Every row belongs to one group in each of 4 separate groupings. Each group adds its own fixed numbers to the row, and there is some noise. The rows also spread widely along 10 directions, which tell nothing about the answers.
In the rows, zero is written as 128.
Some rows, each with its group in each grouping after it:
[ 96 206 145 159 102 142 169 171 122  91 134 124 148 114 145 127 130 138
 136 113 130 120 153 137 168 124 140]	Gopo D Q_355 (2)
[108 135 135 135 117 158 186 151 128 133 136 154 142 117 126 147 101 160
 148  89 112 144 143 106 152 151 140]	Gokas U Q_352 (1)
[102 167 152 151 111 106 154 104 103  84 122 112 130  90  97 102 164 155
 143 102 131 104 192 184  81 155 116]	Musuz D Q_489 (0)
[156 121 138 145 169 204 113 159  87 145 128 137 150 128 152 149  91  92
 133 116  80 169 106  98 162 124 105]	Faf Q Q_355 (0)
[120 110 119 152 161 145 127 137 106 115 116 119 102 108 123 144 122 129
 127  97 135 158 109  97 161 124 123]	Musuz U Q_128 (1)
[157 110 118 115 122 169 139 143 109 157 174 189 125  97 180 141  84 113
 143 121 145 129 128 116  99 143 105]	Gopo Q Q_363 (2)
[110 126 123 112 112 136 123 119 105 115 146 169 128 112 124 135 143 113
 138 112  99 108 154 139  91 151 143]	laram D Q_363 (2)
[130 162 138 126  76 144 125 169  70  65  77 194 113 120 140 196 154 130
 130 169 123 146 160 148  79 176 119]	laram Q Q_352 (1)
[148 123 127 117 148 143 146 122 101 140 158 161 146 120 177 143  96 104
 139 143 112 115 137 115 130 149 114]	Gokas U Q_489 (2)
[ 73 125 114 110 100  94 178  84  66  51  83  89 129 110 136 102 129 199
 108 112  77  96 135 117 142 124 134]	Faf D Q_128 (0)
[162 153 138 113 145 149 137 138  89  86 106 173 118 116 167 153 104  92
 147 147 118 135 148 133 136 152 118]	laram U Q_489 (1)
[146 112 112 138 147 193 143 113 112 138 154 133 127  97 170 114  61 128
 133  76 107 148 115 110 106 120 100]	Musuz U Q_489 (2)
[129 113 105 127 111 181 118 136 115 100 136 184  94 109 149 140 111 103
 156  68  96 148 129 130  72 139 143]	Gopo D Q_489 (2)
[127 141 124 150 126 143 162 161 107 101 116 134 113 105 136 157 108 142
 134 107 153 156 127 101 144 136 148]	laram U Q_489 (2)
[106 154 124 118 112  94 180  68 106  59 114 119  98  64 151  76 110 171
 139  89 139  86 173 163 111 116  99]	Gopo U Q_128 (1)
[136 114 102  99 144 106 107 111 135 119 168 193  90 113 190 106 101  64
 144 109 157  78 125 107 152 125  95]	Faf D Q_352 (0)
[150 166 158 162 123 112 150 173 149 158 176 173 124  77 129 130 142 115
 158 117 252 122 172 164 108 166  79]	Faf D Q_489 (0)
[ 83 125 104 126  94 117 145 108 118 116 152 123 110  95 162  99 124 175
 105 100 136 103 120 104 106 120  93]	Musuz U Q_363 (1)
[104 129 107 124 116 122 126 113  98  67 110 151  99 117 133 137 134 126
 138 111 107 114 144 117 131 136 149]	Musuz Q Q_352 (2)
[137 118 126 119 140 161 137 124  94 112 108 161 125 118 142 149 102 124
 135 117  89 144 135 124 120 146 113]	Gokas D Q_352 (1)
[160 145 147 128 160 186 143 117  73 112 101 126 147 102 155 133  81 117
 123 126  81 145 143 152 120 132  87]	laram D Q_128 (1)
[ 87 119 122 134  97 152 148 178 137 161 179 187 139 144 123 175 138 107
 155 100 110 127 131  91 141 162 180]	Gopo U Q_352 (2)
[136 149 134 120 163 136 175 123 106  85 120 145 139 125 140 133  94 110
 165 110  88 124 151 109 193 140 170]	Gokas U Q_489 (2)
[112 148 137 149 118 139 146 150 122 100 117 142 114 100 124 138 136 140
 138 101 142 147 155 131 118 148 136]	laram Q Q_489 (1)
[132 135 124  93 114  95 157 116 135  83 141 222  90  95 147 124 134 113
 185 110 164  99 179 144 116 171 141]	Gokas U Q_489 (1)
[111 146 124 154 104 148 134 135 130 124 156 153 123  94 148 135 131 136
 132  95 136 132 147 142  65 141 104]	Gokas U Q_489 (2)
[ 99 151 146 117  76  98 196 146 108 123 154 168 157 116 133 138 150 169
 152 143 153  97 169 130 125 186 140]	Faf U Q_489 (0)
[111  99 118 116 138 101 149  98  90 125 120 121 121 110 139 131 113 147
 112 135 129 108 132 104 139 136 116]	laram U Q_352 (1)
[142  76 118 110 178 133 158  89  65 111 104 108 134 123 139 130  86 143
 135 116  71 141 115  93 151 134 134]	Gokas U Q_489 (0)
[140 156 131 114 151 163 156  72  74  55  94 116 128 107 163  87  70 120
 144  85  31 118 147 139 135 111 112]	Faf U Q_489 (0)

New rows, each followed by its group in each grouping:
[136 121 130 126 150 110 129  84  93  92 125 136 107  83 107 113 136 128
 148 111 135 114 168 151 106 139 126]	Musuz Q Q_363 (2)
[129 149 117 132 128 124 138 158 111 106 131 166 117 122 174 165 109 111
 127 148 150 123 124  96 158 134 115]	Gokas U Q_352 (2)
[154 104 111 112 169 112 123 120 111 107 139 168  94 103 166 135 102  84
 148 131 168 119 131 100 158 134 137]	laram Q Q_489 (2)
[141 118 138 124 152 107 121  82  75 136 145 126 138  92 160 114 122 111
 116 156 141  92 147 149 104 136  54]	Faf U Q_128 (0)
[156 108 122 123 154 125 124 107  78 125 136 144 132 113 162 141 107  99
 128 153 132 122 126 117 127 140 101]	Faf U Q_489 (2)
[126 147 129 123 138 145 181 146 104  87 112 137 123 118 145 133  92 138
 151  97 109 138 132  96 176 135 161]	laram U Q_489 (0)
[ 96  66 106  69 113 121 141  74 104 109 152 193 113 114 125 113 136 127
 166  87  71  81 161 138  85 167 168]	laram D Q_128 (0)
[ 90  95 124 138 143  66 101  90  87 137 142 100 125 101 109 133 181 131
 101 158 160  95 143 130 102 137 111]	laram U Q_355 (2)
[105 176 126 113  96 177 187 142 140  73 130 189 127 110 167 122  90 142
 167  68  72 125 154 128 147 139 148]	Gokas U Q_128 (1)
[117 151 132 153 156 134 112 121 108  93 123 106 118 119 151 114 125  88
 122 109  94 125 138 120 153 117 115]	Gopo Q Q_489 (1)
[122 100 130 138 154  78 142  85 103 113 115 107  97  69 105 101 137 165
 129 106 196 124 144 133 132 122  92]	Faf U Q_355 (1)
[141 194 140 136 137 152 151 130 134  72 119 151 113  84 176  99  93 123
 148  94 133 126 161 150 150 110  90]	Gokas Q Q_355 (1)
[ 82 147 130 141 114 112 161  85  95 104 139  83 147 101 114  97 140 175
 113 107  96  97 153 133 117 126 126]	Musuz U Q_363 (2)
[129 144 135  96 115 170 168 138 125  81 124 212 119 115 119 127 108 118
 192  73  75 135 167 124 156 163 176]	Faf Q Q_363 (1)
[114 164 134 128 104 146 129 146 117  91 147 192 123 118 146 146 146  85
 160 114 108 106 166 158 111 153 144]	Gopo D Q_128 (2)
[144 143 145 112 125 158 179 121  80 107 122 156 154 116 145 132  97 137
 157 120  83 127 156 134 126 161 125]	Faf U Q_489 (0)
[ 82  95 109 120  96 110 144 117 115 105 141 168 112 121 107 142 159 142
 151  91 111 118 136 105 110 161 177]	Faf U Q_489 (2)
[118  63  84  91 146 153 130  87  79  78  92 132  90 124 159 127  83 137
 123  88  49 143  92  72 131 119 152]	laram U Q_489 (1)
[123 141 126 139 125 141 168 151 125 128 153 146 141 110 161 134 106 142
 132 112 142 130 135 115 135 139 125]	Gokas D Q_489 (2)
[141  99 121 129 140 176 106 154  88 127 119 168 109 124 145 170 118 101
 137 121 106 167 106 106 119 137 121]	Gopo U Q_355 (1)
[ 96  90 125 124 116 126 162 150  91 137 123 133 154 142 120 167 143 172
 118 139 100 145 120  91 136 169 155]	Gokas D Q_489 (1)
[147 151 143 142 146 158 142 169 125 143 159 163 144 124 162 145 112  97
 145 137 148 138 143 112 165 156 115]	Musuz Q Q_489 (1)
[114 122 121 120 134 118 160 104 105 101 121 120 116 101 152 112 101 150
 124 108 126 119 135 112 133 130 124]	laram U Q_489 (1)
[130 157 158 143 120 145 163 145 113 138 147 151 142  97 110 135 132 135
 151 109 138 133 167 153 111 157 117]	Gopo U Q_363 (1)
[158  98 147 118 167 166 214 151  88 173 147 140 175 130 123 153  72 156
 168 123 122 154 133  86 195 173 164]	Musuz U Q_489 (0)
[161 143 140 121 138 111 123 107  44  86  92 138 129  98 139 146 134 122
 117 177 135 120 151 159 100 146  86]	Faf D Q_363 (2)
[142 153 129 136 130 154 142 139 111 121 151 148 124  94 166 121  95 115
 134 108 144 123 135 138 119 121 101]	Gopo D Q_363 (2)
[125 162 131 130 143 174 139 143 100  72 103 144 126 144 146 143 110  99
 148 106  52 146 132 104 179 138 160]	Musuz U Q_489 (1)
[129 175 136 152 144 186 153 150 110  82 103 117 137 121 165 120  80 120
 128  91  69 157 125 102 188 113 124]	Faf Q Q_489 (1)
[ 69 150 133 133  71 118 125 168 126 106 141 185 126 131 111 162 195 133
 145 125 125 121 147 122 126 168 154]	Faf U Q_355 (1)
[141 157 149 142 128 164 153 142  99 105 124 161 144 102 125 154 125 126
 149 117 113 141 171 169  98 156 118]	Gokas D Q_128 (2)
[116 141 153 125 119 143 137 130 100 117 125 168 143 118 106 144 154 123
 157 123 103 132 164 149 119 163 129]	Faf U Q_355 (1)
[116 135 139 118 130  97 183 134 147 129 163 180 125  94 128 127 130 141
 172 111 183 105 171 131 160 161 134]	Gokas U Q_128 (1)
[113 143 147 113 112 127 202  81  72  91 109 112 162 105 125 107 113 190
 140 126  79 109 175 151 115 161 130]	Musuz U Q_489 (1)
[133 172 140 121 130 149 142 156 107  99 136 178 134 120 164 152 119  87
 151 132 115 113 150 132 149 148 127]	laram U Q_128 (0)
[109 118 119 118 134 132 150  91 115  93 126 139 113  94 141  95 107 141
 138  80 107 111 141 131 138 125 116]	Faf D Q_128 (1)
[ 93 111 114 125 121 146 110 131 131 128 161 169 116 121 136 130 145 112
 147  84  97 123 127 111 110 137 133]	Gokas U Q_355 (0)
[104 147 119 112 101 142 111 119 101  99 153 174 133 126 146 130 151 102
 134 125  79  94 151 142  91 150 131]	Musuz D Q_363 (2)
[127 121 120 121 119 146 143 156 112  94 119 183  93 107 146 153 119 122
 155  98 139 143 131 122 132 145 137]	Gopo D Q_128 (1)
[114 106 136 140 133 125 143 136  82 134 124 132 151 131 111 166 136 134
 124 147 116 133 135 101 152 157 144]	Faf Q Q_352 (2)
[131 132 119 145 113 174 124 138 122 136 161 156 130 102 167 123 102 114
 126  95 125 135 126 133  82 135  90]	Faf D Q_489 (2)
[126 146 127 124 126 131 159 108 113 104 148 144 128  99 158 105 104 122
 146 103 122  99 159 146 116 137 126]	Gopo D Q_489 (2)
[111 131 128 102 119 128 181  89  87  85 123 140 147 107 139 109 106 152
 146 113  83  95 160 138 142 143 144]	Faf D Q_128 (2)
[ 96 108 109 138 118 115 148 106  99 109 128 108 122  93 145 126 125 174
 103 113 132 118 128 124 101 125 103]	Gokas D Q_128 (2)
[129  88 122  93 132  89 160  90  82 125 131 148 134  98 159 130 123 162
 123 164 150  95 146 134 113 158  93]	Gokas D Q_128 (1)
[161 190 123 119 127 202 153 180 116 106 149 189 138 120 240 154  47  78
 137 133 113 128 113 100 174 118 102]	laram U Q_128 (2)
[141 107 124 108 134 190 134 102  69 149 132 122 163 109 192 121  74 146
  96 138  71 130 116 126  89 126  67]	laram D Q_355 (1)
[103  98 118 119 123 143 161  69 111 124 145 131 136  92 128 102 102 165
 135  76  81 107 165 139  80 137 121]	Gokas Q Q_352 (2)
[141  64  91  98 112 166 168 120  96 145 151 176 115  98 186 138  52 157
 135 105 130 132 108  85 103 136 118]	Gopo Q Q_352 (2)
[103 196 108 121  66 132 125 149 123  47 133 187  79 100 192 117 131 112
 139  98 125  96 140 136  90 117 106]	Gopo U Q_363 (0)
[108 164 140 137  95 147 157 160 125  90 127 172 117 105 130 142 141 132
 155  96 129 131 162 153 121 153 138]	Gopo D Q_128 (1)
[135 124 135 123 157 171 173 125  87 133 136 122 160 117 147 129  78 132
 145 112  81 137 128 106 175 124 145]	Gopo U Q_355 (2)
[174 144 176 151 154 207 116 174  83 142 118 182 166 136 111 197 137  79
 157 150  74 185 168 162  92 191 117]	Gokas Q Q_489 (1)
[ 98 152 115 148 106 139 126 124  96  88 114 104 101  88 149 113 125 155
  98  91 114 129 123 123  84 103  91]	laram U Q_363 (0)
[105  65 129 117 155 127 145 114  94 155 132 122 140 119  95 142 133 151
 135 115 108 141 128  96 150 149 157]	laram U Q_355 (1)
[110 179 136 135 116 112 156 133  94  82 116 126 135 103 150 136 133 141
 123 150 144 108 152 134 146 131 124]	laram U Q_355 (2)
[123 111 111 106 103 168 123  98  92  67  89 185  80  97 128 141 113 132
 149  77  77 144 150 146  50 142 126]	laram U Q_352 (1)
[117 103 130 110 124 145 159  99  93 100 111 160 124 109  91 141 120 140
 159  87  83 126 168 148  95 159 171]	laram D Q_352 (2)
[132 162 147 123 138 162 132 115  87 119 150 147 164 124 156 130 119  86
 147 136  64 104 163 153 128 140 123]	Gopo U Q_355 (2)
[106 160 160 147 127 138 168 161 101 118 125 135 160 139 101 159 152 123
 152 130  93 139 161 125 164 169 169]	Gopo U Q_489 (1)
[108 129 127 119 113 152 130 137 118 138 170 173 145 138 162 138 130  89
 142 124  80 109 140 116 123 157 133]	Gopo U Q_489 (1)
[133 154 141 124 137 142 148 147  89 100 115 150 145 128 136 146 125 120
 140 127  90 126 143 128 144 147 130]	Gokas D Q_363 (0)
[ 98 121 120 152 118 149  97 133 125 138 167 145 127 107 140 132 146 103
 119  98 122 122 127 132  92 130 102]	Faf D Q_128 (2)
[161 149 126 128 130 171 122 162 114  97 125 197 113 113 192 156  99  92
 142 133 124 150 131 122 117 144  95]	Gokas Q Q_489 (1)
[109 120 110  95 107  96 182  70 130  72 119 159  86  75 142  74  94 170
 154  67 146  89 162 136 126 129 117]	Faf D Q_352 (1)
[118 153 122 152 118 156 122 157 103 104 121 132 116  99 150 152 123 132
 115 118 145 150 122 122 109 118 108]	laram U Q_355 (2)
[ 94 140 123 133  86 119 153 149 161 124 165 188  95  96 131 123 137 131
 154  76 180 107 162 139 106 150 127]	Gopo D Q_352 (1)
[ 95 127 113 138  81 161 127 141 132 154 183 167 127 107 164 126 126 139
 124  96 131 110 138 123  67 147  88]	Musuz Q Q_352 (0)
[133 121 133 123 124 149 163 110 106 105 132 170 125  85 124 125 109 141
 165  93 126 128 165 148 113 152 132]	Faf Q Q_128 (2)
[128 156 122 125 106 171 123 148 101  75 121 194 112 117 145 160 132 103
 154 112  97 134 149 148 101 154 139]	Musuz D Q_128 (2)
[120 183 143 127  99 136 199 157  97 113 141 128 156 108 173 125  98 161
 128 134 127 106 141 116 158 134 111]	Gopo U Q_363 (0)
[146 137 137 111 161 160 154 107 103 104 127 151 119 108 141 110  86 102
 158  88  78 125 148 127 154 125 132]	Gopo U Q_363 (1)
[123 129 136 127 138 150 142 114 112 107 127 149 127 102 132 116 116 122
 147  91 106 125 150 145 132 137 112]	Faf D Q_128 (1)
[128 143 143 135 128 154 143 170 129 144 150 185 137 129 119 158 132 100
 158 119 138 132 154 126 153 170 137]	Musuz D Q_352 (1)
[132 146 156 143 114 147 168 149  87 160 148 132 171  94 121 150 127 161
 118 148 152 131 161 153  86 162 106]	laram D Q_363 (2)
[125 127 125 118 119 149 145 123 102 100 136 165 116 113 141 129 118 115
 160  89  90 125 146 130 101 146 143]	Gopo U Q_489 (0)
[111 128 118 123 106 119 123 122 101 111 141 146 119  99 161 123 137 141
 114 127 121 106 137 128  86 134  90]	Gokas Q Q_363 (0)
[150 152 171 119 155 127 193 101  71  91  93 136 161 109 103 139 118 147
 163 142  89 130 193 165 137 176 139]	Gokas U Q_489 (1)
[ 83 185 137 152  86 125 135 174 118  71 118 164 125 121 112 169 184 134
 144 123 122 133 159 140 121 152 156]	Gokas U Q_355 (2)
[ 90 172 124 153 126 171 149 126 116  64 110 111 120 110 125 111 115 146
 142  59  72 144 138 122 152 105 152]	Musuz U Q_355 (2)
[193 106 122  82 151 119 149  99  94  99 120 210  93  87 178 119  78 103
 169 134 174 116 151 139 126 157  93]	Faf D Q_489 (1)
[ 84 110 115 125 114 105 177 117 142 111 152 151 106  92 114 114 135 172
 158  63 146 110 150 120 127 142 147]	Gokas U Q_128 (0)
[127 152 131 127 113 115 158 142 113  85 125 168 110  88 154 137 129 143
 149 123 162 116 159 141 120 148 108]	Gokas Q Q_128 (0)
[110 155 124 142 111 155 124 168 115 109 146 168 135 144 157 160 134  89
 136 123  92 131 119  97 154 145 151]	Faf U Q_489 (2)
[126 139 149 163 144 173 135 182 119 169 170 138 161 135 137 152 126  92
 142 116 107 148 134 109 149 151 135]	Gopo Q Q_489 (0)
[109 163 138 140 121 140 144 132  68  75  86 106 135 120 140 145 136 147
 116 140  85 140 135 128 141 123 121]	Gopo U Q_355 (1)
[ 87 137 128 128 106 113 154 101  75  65  77 107 128 120 117 126 137 167
 111 119  76 118 144 128 133 135 127]	Faf D Q_352 (1)
[145 121 102 124 140 187 117 125 102 145 166 150 129 111 201 124  68 106
 111 115 105 127  95  94 114 108  79]	Musuz U Q_363 (2)
[ 47  93 115 150 105 111 164 112 138 157 160  94 133 108 108 113 137 195
 103  74 120 120 124  92 119 131 125]	Gokas U Q_352 (1)
[155  88 118  97 158 148 129  84  53  93  86 151 106 118 148 147  89 107
 140 128  70 135 129 122 119 136 116]	Gopo U Q_352 (1)
[ 97 148 151 184 105 171 148 133  66 119 107  63 155 105 104 140 139 178
 100  96  70 165 142 154  51 135 100]	Gopo U Q_489 (0)
[ 87 144 125 131 127 170 136 118 131  78 122 153 115 118 119 121 126 118
 156  49  41 136 152 131 126 130 151]	Gokas U Q_128 (1)
[138 136  94 126 119 185 140 116  97 104 144 130 119 103 238 109  45 125
 104 103  85 125  93  98 103  93  78]	Gopo U Q_489 (2)
